There are 3 nested groupings, the coarsest first. Each group lies inside one group of the grouping before and may be the whole of it. The rows also spread widely along 4 directions, which tell nothing about the answers.
In the rows, zero is written as 100.
Known rows, each followed by its group in each grouping:
[ 84,  91,  98,  64,  85, 117,  67, 122, 102,  82, 105,  78,  59,  63,  88,
  90,  67,  78] | Q737 Q518 Q505
[124, 124,  62,  80, 119, 120,  79, 109, 137,  70, 107, 101,  71,  62, 109,
  96,  87,  71] | Q737 Q417 Q168
[ 96, 114,  74,  94, 124,  96, 107, 130, 106,  87, 115, 152, 104,  83,  82,
  90, 119,  79] | Q737 Q417 Q864
[ 68,  98,  91,  87,  80, 114, 110, 108, 114, 125,  94,  59,  56, 106, 115,
 109,  86, 111] | Q737 Q417 Q203
[132, 118,  95,  99, 110, 115,  84, 113, 114,  86,  99,  80,  97,  71, 102,
 114, 109,  76] | Q770 Q103 Q277
[ 78, 112,  94, 117, 103,  80, 110, 129,  87,  91, 110, 138,  97, 112,  78,
 103, 124, 110] | Q770 Q103 Q601
[ 83, 101,  90,  88,  94,  99,  96, 116,  98,  97, 107, 116,  80,  95,  84,
  85,  97,  93] | Q737 Q396 Q903
[124, 108,  89,  84, 106, 117,  91, 112, 114, 110,  97,  77,  85,  86, 104,
 103, 106,  85] | Q737 Q396 Q224
[131, 134,  64, 131, 126,  88, 118, 119, 125,  83, 102, 146, 105, 112,  98,
 125, 146,  95] | Q770 Q921 Q360
[106,  99,  91,  88, 102, 112,  90, 108, 113,  98,  93,  91,  78,  84, 103,
 109,  97,  86] | Q737 Q518 Q386
[ 82,  96,  96,  88,  94, 108, 109, 122,  97, 117, 105,  93,  97,  89,  90,
 105, 108,  84] | Q737 Q417 Q864
[134, 130,  76, 113, 124, 105,  90, 118, 125,  77,  98, 112,  93,  83, 106,
 112, 117,  89] | Q770 Q103 Q277
[132, 120,  76,  99, 120, 108, 101, 108, 122, 108,  92, 116,  91,  99, 108,
 108, 119,  95] | Q737 Q396 Q903
[124, 109,  88,  77, 102, 116,  82, 109, 117,  97,  96,  68,  76,  78, 102,
  97,  93,  81] | Q737 Q396 Q224
[164, 139,  81, 111, 138, 112,  89, 115, 124,  83,  96, 113, 107,  76, 104,
 126, 136,  74] | Q770 Q103 Q601
[ 84, 107,  82,  83, 106,  99,  95, 125, 105,  77, 123, 139,  98,  73,  75,
  87, 103,  68] | Q737 Q417 Q168
[110, 121,  73, 115, 120,  95, 119, 109, 118, 114,  91, 137,  88, 122, 112,
 106, 127, 115] | Q737 Q396 Q903
[ 82, 115,  65, 102, 120,  81,  99, 125, 111,  81, 104, 169,  73, 103,  91,
  87, 107, 107] | Q737 Q518 Q505
[111, 115,  72, 104, 118, 101, 103, 118, 118, 108,  88, 124,  80, 102, 115,
 111, 115, 106] | Q737 Q518 Q505
[ 97,  90, 114,  69,  96, 108,  85, 129,  81, 110, 104,  98, 108,  66,  75,
 104, 106,  59] | Q737 Q518 Q505

New rows. What belongs after each?
[ 74, 107,  83,  97,  97,  97, 118, 117, 106, 111, 109, 118,  91, 103,  98,
 103, 111,  96] | Q737 Q417 Q168
[125, 107,  93,  83, 110, 123,  98, 116, 112, 117, 102,  80, 105,  72, 102,
 116, 117,  67] | Q737 Q417 Q864
[113, 106,  82,  81, 114, 107,  72, 116, 114,  67, 105, 124,  80,  61,  89,
  91,  92,  67] | Q737 Q518 Q386
[103, 122,  67, 105, 117, 102, 116, 108, 127, 105, 101, 125,  84, 106, 116,
 113, 120, 102] | Q737 Q417 Q168
[ 59, 103, 107, 113,  87,  79, 111, 129,  77, 102, 112, 115,  97, 116,  75,
 100, 113, 115] | Q770 Q103 Q601
[109, 126,  79, 127, 119,  88, 112, 121, 109,  91, 101, 133,  89, 116, 101,
 112, 132, 116] | Q770 Q103 Q601
[111, 108,  72,  90, 109, 115,  81, 107, 126,  83,  92,  97,  60,  80, 111,
 103,  87,  88] | Q737 Q518 Q386
[104, 105,  80,  69,  97, 129,  79, 109, 134,  86, 104,  59,  54,  63, 110,
 103,  77,  79] | Q737 Q417 Q203
[ 46,  95,  80,  93,  89,  88, 110, 125, 107,  89, 118, 130,  65, 103,  82,
  82,  92, 111] | Q737 Q417 Q203
[ 87, 118,  79, 126, 105,  79, 119, 124, 102,  86, 112, 140,  98, 118,  83,
 111, 131, 101] | Q770 Q921 Q360
[109, 124,  82, 139, 108,  86, 137, 115, 107, 117,  95, 121, 106, 134, 106,
 140, 151, 114] | Q770 Q921 Q360
[113, 117,  65, 105, 125, 101,  98, 107, 128,  86,  91, 132,  71,  99, 111,
 105, 105, 102] | Q737 Q518 Q386
[115, 112,  82,  85, 114, 113, 102, 119, 120, 104, 102, 106,  94,  81, 102,
 112, 113,  76] | Q737 Q417 Q203
[114, 100, 101,  90, 107, 110, 105, 112,  98, 120,  91,  95, 103,  89, 100,
 122, 114,  81] | Q737 Q518 Q386
[ 86,  97,  89,  87, 111,  95,  91, 124,  95,  81, 109, 144,  96,  80,  75,
  91, 102,  75] | Q737 Q518 Q386
[ 77, 106,  76,  99, 106,  93, 110, 124, 107,  95, 114, 137,  90,  97,  88,
  94, 109,  97] | Q737 Q417 Q864
[ 87,  97, 100,  68,  91, 104,  78, 124,  95,  84, 118, 116,  89,  72,  68,
  79,  88,  67] | Q737 Q396 Q903
[ 87, 102,  83,  91, 101, 103, 116, 115, 114, 112, 101, 102,  80, 101, 104,
 107, 109, 100] | Q737 Q417 Q203
[104, 125,  58,  84, 110, 118,  82, 108, 141,  63, 110, 101,  52,  75, 111,
  90,  80,  86] | Q737 Q417 Q168
[123, 129,  68, 122, 107, 102, 106, 108, 132,  85,  96, 100,  75, 110, 113,
 123, 122, 103] | Q770 Q921 Q360
[ 90, 111, 105, 129, 102,  86, 133, 120,  86, 136,  95, 110, 122, 128,  99,
 130, 145, 115] | Q770 Q103 Q277
[134, 132,  78, 122, 139,  92, 104, 125, 114,  79, 103, 157, 121,  91,  90,
 112, 139,  80] | Q770 Q103 Q277
[ 60,  92,  92,  89,  90,  94, 117, 123,  98, 114, 109, 116,  86, 107,  86,
  98, 105,  98] | Q737 Q417 Q203
[120, 107,  88,  89, 118, 104,  89, 120, 105,  91, 102, 130, 105,  72,  87,
 108, 114,  65] | Q737 Q518 Q386
[ 87, 120,  68, 109, 125,  84, 127, 123, 108, 101, 109, 174, 106, 112,  90,
 102, 133,  97] | Q737 Q417 Q168
[102,  99, 111,  80,  91, 111, 101, 118,  88, 126,  99,  86, 107,  91,  85,
 108, 112,  81] | Q737 Q396 Q903
[ 91,  92, 108,  79,  96, 102,  95, 130,  79, 117, 104, 112, 108,  80,  79,
 107, 114,  72] | Q737 Q518 Q505
[ 39,  98,  87,  96,  79,  86, 117, 116,  99, 103, 115, 118,  70, 115,  89,
  89,  90, 116] | Q737 Q417 Q168
[145, 121,  78, 103, 126, 106, 108, 111, 121, 119,  91, 106, 103, 102, 111,
 115, 135,  92] | Q737 Q396 Q224
[ 98, 130,  61, 130, 115,  79, 107, 122, 120,  60, 114, 162,  81, 109,  85,
 103, 123, 103] | Q770 Q921 Q360
[ 77,  98,  90,  79,  93, 105,  93, 124, 102,  96, 113, 101,  87,  76,  83,
  90,  92,  79] | Q737 Q417 Q864
[ 85, 111, 106, 114,  99,  85, 108, 131,  79,  93, 112, 134, 109, 100,  71,
 104, 126,  94] | Q770 Q103 Q601
[ 83, 100,  94,  96,  97, 103, 132, 116, 104, 138,  97, 100, 101, 113,  99,
 120, 124, 100] | Q737 Q417 Q203
[ 59,  91,  95,  93,  72, 112, 117, 111, 101, 135,  95,  58,  65, 113, 111,
 111,  89, 118] | Q737 Q417 Q864
